The first 5 rows are patterns. Each new row is the sum of 2 different patterns, raised or lowered, with some noise. Before adding, each is slid sideways (what falls off one end comes back at the other) and multiplied by a number that may be negative. Names go in the order of the patterns.
Some rows, each with the names of its patterns after it:
[-10   4 -16 -12  -3 -14   2 -16  14   0  -8  -5   2  -5  -5   6  10  -1
 -13  -1  11  -1 -15 -10   7   0  -4   6  -7  15  13  -4  -3   8  -2  -7
 -12 -14  12  -1 -11   5  -7  10  -4  12  -2 -12]
k_854
[ 10  -4  14  -2 -14  15   1 -15  11   6   8   9 -13  12 -12  -9  15   1
  -4  -8  14  -1  -7   4   8  13   0   3  -8  -7   7  -3  13 -13  -2   1
  -8 -15 -15  -5   6  16  -7 -15  12  13 -16   5]
k_377
[ -2  -8   1   2  14  -7  15   7  -4   2   6  -9  15  -4  11  13   2   7
   1 -10 -15  -8  15  -7  14   1  16  -9  11   2  -2 -10 -16  -8 -14  -5
   1  -3  -2   8 -13   1  -9  -8  11  -2  15  -7]
k_513
[  9  -4  10 -14 -12   4  10  -1  13   1  12 -12   1 -15   5  -6   7  -3
 -16  -7  14 -13 -12   4 -16 -11 -16 -10   2  -4   4   1   0  10   0  10
   4  -2  -8   4   3 -14 -14  10   4  14 -12   3]
k_160
[ -7   5   6  -3  -2   0  -8  -3  -8  -8 -13  13   8  -4  -8  -6   6 -14
   5 -15  -3 -16   2  -4  15   0  13 -11   4   6  -7  11   7   9  -4   4
   8 -14   4  15  -4   2  15   9  11 -10   0  -7]
k_846

New rows. What belongs after each?
[ 16  -8   4  23   3  18   8  12  15  -7  -5 -10  -3  15  23   0  -6  17
  11  -8   5   9  -5  28  11  -6  13   5   0   6  16   2  11 -14  18  -5
  10  19  18  -4   4  21   1   9  15  20  13  10]
k_377 k_846
[ 23  27   2  12  -3  15   3   0   2   5  15  20   7 -12   6 -16   8  -3
  19   3  15 -10  15 -12   2  19   8 -12  22   4   4  10   4  15   8   3
  14  12   9  -6   2  -6  -5 -10  13   3   0   2]
k_513 k_160
[ -5   7   0  15   6   7  10  -7   2  -9   5   3  -8   5  17  20   3  -7
  -1  17   8 -12 -21  25  -4 -16   8 -17  13  23 -13  -7  15 -17  -5 -14
   4  11   3   9  14 -17   3  17  13 -21  12  17]
k_377 k_160
[ 18 -15  -4  22  -6  -2  -9 -12  -8   4  -9  22   2  17  -4  -1 -18   8
  -2   8   5 -12   2  20   0 -21  -3 -11  -3  -9 -13  15  -8  18   5  14
  10   4  -2   5 -11   3   2  -1  -6 -20   6  -2]
k_160 k_846
[ -1  11  28   0  10  24   0  29  -9  -9  23   9 -10  18  12   7   4  -6
  25  -6 -12  18  17   8  -8  16   7  -6  14  -1   5   6   8  -9   1  15
  12  26 -15   4  14  -7  -3 -17   4  -1  19   7]
k_854 k_377
[ 16  -4   0 -18   1 -12 -16 -14 -24  -2  -9  25  -4 -20   6  14 -18   0
  15   5  10 -12 -12  23   0 -26   0  12   7   5  -5   5   4   5  11  -2
   5  -8   5 -10 -17  14   7   1   5  -5   3 -10]
k_854 k_377
[  8  13  11  10   8  12 -11  15  -9  21  -5  12  -2  -7   1  29 -10   6
  16 -11  -2  -5 -10  18  -1  17  17   8  21   7   9  -1   0   9   7  19
  -6   5   9  19  21  -5   1   4  -4   5 -10  -3]
k_513 k_160
[  7 -11  19   5   4  10   2 -10  14   0   9  17   5  13   8   4 -19 -11
  15   2  15  -2  23  -8  20   5  11  -7  -7 -15  -8 -12  11  -3  -3  13
 -15  -4 -12  -2   8  -6  22  -6 -11   0   2  -8]
k_513 k_846
[-11  -2 -25 -11  -3  -9  -9 -18 -10   9  -1   8 -29   0 -30  -3 -21  17
 -14   5 -11   9  16  -2  17   7   2  -4   1  -5  -3  -2  17   0 -13  12
  -9  12 -11   4 -10 -12 -12   7 -20 -13  -1 -11]
k_513 k_846
[ -8  -1  -3 -19 -16 -13  -4 -22 -24   6 -20 -10 -14 -17  -8  -8  -2  -4
   0   6   1  10   8 -18 -19   1   3 -14 -21  14  -5  17 -13   9   2  -7
  -7 -18 -25   6   2 -10  11 -12  -1 -24   1 -21]
k_160 k_846
[ 21  -2  12  -9  10  16   7  -8  -8   7   3 -20 -11  22  -4 -19   2   3
   9   3 -12   2   3  -3 -21 -20  -5  11 -19   9  12  -1  11 -10   3  -1
  -6  11 -14  -3 -23   0   9  14  -1   8  11  -9]
k_854 k_377
[ 12 -17  13 -17 -17  -4  -5 -12  12  -6  14  11 -18  15 -22  -2  -5  -6
  -4 -12   4  -5 -11 -10 -10   6   4  -3 -26 -13  10   0  -1 -19  -7 -12
 -10 -36 -33  -9   0   0 -12 -17  15  17 -33  -3]
k_854 k_377
[  1 -16  -3  15  -4  13   8  20  16 -15   0  -2 -18  17   1   5   7   0
  -3  -3 -17 -23 -21  24   3   7 -10   7  -4  -6   6 -17 -13 -30  -6 -17
  10  -1   9 -15   9  -7  -9   1  -1  19  -8  15]
k_513 k_846
[ 20  -6  -5  16  16  10  11 -19  21 -19 -10  22   3  -4   3   6   5 -12
  -2  11  11   2  13   8   3   0   6   6  -9 -10  11 -12 -12  -9   7  21
  25   8  -8  15  19 -11   2  23   0  25   8 -19]
k_377 k_513
[  0  11  -3  23 -11   2 -12   9  14   2  -1  12   2   2  16   1  11   3
   9   5   3   6  -3 -13   4  -7  -3  11  11   2   5  27   6 -14   1  -6
  19  -5   4   1   5  19  26  -3  -6  -9 -11  -9]
k_160 k_846
[-22  -2   3  -3  20  10  -6   8 -22  -5 -25  -1 -17 -18  -6  -7   3   2
  11  -7 -11   9   6 -23   0 -22  11  -3 -25  -3 -29  12   4  -4 -18  -8
 -31  -2 -31  -3  -6   5 -17   6 -27  -1  -2 -12]
k_513 k_160
[  2 -10   6  -9  11   9 -11  23   8  13  -6  19  -6  -4 -12  21  -9   9
   1  -1   4  -6  31  12 -11  13  18  -1  15  22  29  13  -6   9  14   5
  -6 -11  13   0   0  15   7  18  18  14  15   6]
k_854 k_160
[  1   4 -11   2 -15   3  -6   1  11  16  -9  15   5  -1  21  -1  25 -14
   0   4   7   1  16   0   8  -1   1  14   8 -13  14  11  18   7   3  10
  -1   0 -20 -14  16   0   7   4  18   5  21  -6]
k_854 k_513
[  0  13   8  15 -13  15 -26  -2 -30   9 -18   0  -5 -10   3  17  -3  -9
  -1 -16 -11 -25  -2  -1   1   7 -11  -1  -5   3   9   8  -8 -13 -12   6
 -29 -21   9  -1   5  -7 -13   7 -15  -5 -18 -20]
k_513 k_160
[-17   3 -15  21 -10 -12  -4  -8  12  18  -9   1   5 -16  -2  -6   2   9
   7   3  14  -6   6  12  -3 -25   1  20 -10  21   8  24  -1   5   4  -7
 -12 -13 -17 -14 -14  -6  -2   3   0 -15  11   3]
k_513 k_160
[ -3  20  -1  26  -8  26   8   7  10  28   3  19  24  20  14   6   7  36
  10   8  13  21  20  10  13  -4  22  38   5  21  23  24   0  10   3  24
   6 -10  13  -5  20  12  23  10   8  -6  18  -8]
k_854 k_513
[-38  -9 -25  -3 -18 -29  -6 -19 -12   2  -5 -16 -23  -4 -15 -30  -4 -11
   0 -12 -23 -20 -33  -5 -17   0 -27 -20 -27 -17 -40 -33 -18 -15 -10 -17
 -40  -4 -15 -39 -15 -15 -20   2  -7 -21 -17 -10]
k_377 k_513
[  6 -14  -4  21  20 -16  -6 -10   5   1 -21 -11  -7  12   2  -2  -5   9
  -2 -11 -12  19  -8  18 -13   8 -19   3  22  12 -16  23  18  -2  23   6
  25  -3  -4  10  -2  -5   3  -7  -6 -18  -5  12]
k_854 k_160
[ 18  26  12  21   9   1   2  24  10  19   2  13  23 -13  16 -17  14  -1
  18   5  20  -3  28 -13   6  18   1  13  24   3  10   3   4  -3   6  21
  16  25  30   2  26 -12   9 -10  12   3  12   9]
k_513 k_846
[  1   4   3  12  16  -6   7  11   1  -7  -4   2  16  10   1  14  11   5
  10 -16 -19  -1  20  -4  23   4  23 -14  11  -8   5 -10  -4  -6 -21  -7
  14  -9  -8  11 -18  -6 -16 -11  10  -3  15  -2]
k_513 k_160
[-33   6 -20  -5 -23 -18   2 -27  14 -22 -27 -10   4 -16   1  -1  13 -22
 -19 -24   7 -16 -13 -21 -18 -15   3 -15 -27  10 -13 -23 -26 -10  -9 -20
 -16 -20   4   1 -19   6 -11  -2 -19   7  -8 -35]
k_854 k_160
[  4  -9  -1  15   1  10  -9  15   3   1   1  11  18  17 -11  15   5  11
  27  12   9   3   1  14 -15  21  22  16   5  27  11  21   9  14 -11   9
  22  10  17  14  19   7   4   2  -3  -6  20   8]
k_160 k_846
[ 16 -10 -11   2  16  -3   1   1  26  28   0   4   4  -7   2 -11   1   1
  -1  -8  -1 -19  -3  -6  21  16 -15 -23  19   0 -24   4  -1   0   2  14
 -12   9  -2  -9   8   5  17  21 -13   3 -10   6]
k_854 k_377
[ 11  -5   0   8  -5  -1  -5  11   6  -3  10  14  20 -13  -5  -2   1  11
  -7  23 -16  11   2   7 -15 -11 -18   5   2   5 -15   5  18 -23  -2   0
   0   9  -8   0   8 -14  -9   8  -8  -2  -2  -2]
k_377 k_846
[ -2   5  -1 -18   5   4  -4  -6  -7  23  13   1   6 -12   8   4  -2   7
   2  17  18   7   6  -6 -14   6   1  18  -3  27  -4  20   0  19  14  13
 -20  13   3   8  12   8  23   4  -3  -1   3  -2]
k_160 k_846
[  1 -16 -13  10   0  13   1 -18  22   7   8  14  11   0  26   4  -8  29
  20  -4   6  15  28  17 -18  12   5   2  20  16  -1  19  35   5   0  23
  15  15  -2  -2  14   2   4  12  14   8   4  23]
k_854 k_377
[  2   8   5   0 -13  21   6   1   1  12  19 -10   6   4 -10   8   9  20
  -3 -10   2 -12 -19 -10  -1   4  14  -5 -22  10   7 -19  -4  19   3  11
  -8 -17  20  -9 -11   0   4  -4  10 -15  23 -12]
k_377 k_846
[  1 -10  11  -7   3   1  13  -5 -20  -4  25  -8 -18   6   2   0 -18  -6
   7  -7  12  -9 -10  16   6   5   7   6   5  18  -4 -10  -1   7  11   5
  -4  -6  12  10  19 -15   4  15  15  13  11  17]
k_854 k_160
[  8   6  11  -4   9  13  10  -4   7  32  22 -11   5   7  29  -1  -2  15
  -6  27   7  -7   1  11 -11   9   3  30  19  12   4  24  -5  17  14  18
 -17  22  30  13  20  33  33  19  18  10  18  -4]
k_854 k_160
[ 14  -5  16  -4   1  -9  -4  -6  11  -9 -17   8 -10 -24 -26  11  -5   3
  -2  -5 -10  -2   5 -31 -22 -11  17  -4  16   6   4 -20   0 -15   1  -1
   6   2 -12   3  -2 -25 -11  10 -12 -20  -5 -18]
k_160 k_846
[ -7  -3 -15  -7 -29  -9  10 -11   3   9   3  16 -12   7  -5 -11  -6   5
  -1 -19 -17   0   0   4 -22 -10  15   0   3 -24 -19   6  -5   0  -2  -5
  -6 -13  -5  -6   1   0  -5  -2 -14 -16  18  -9]
k_160 k_846
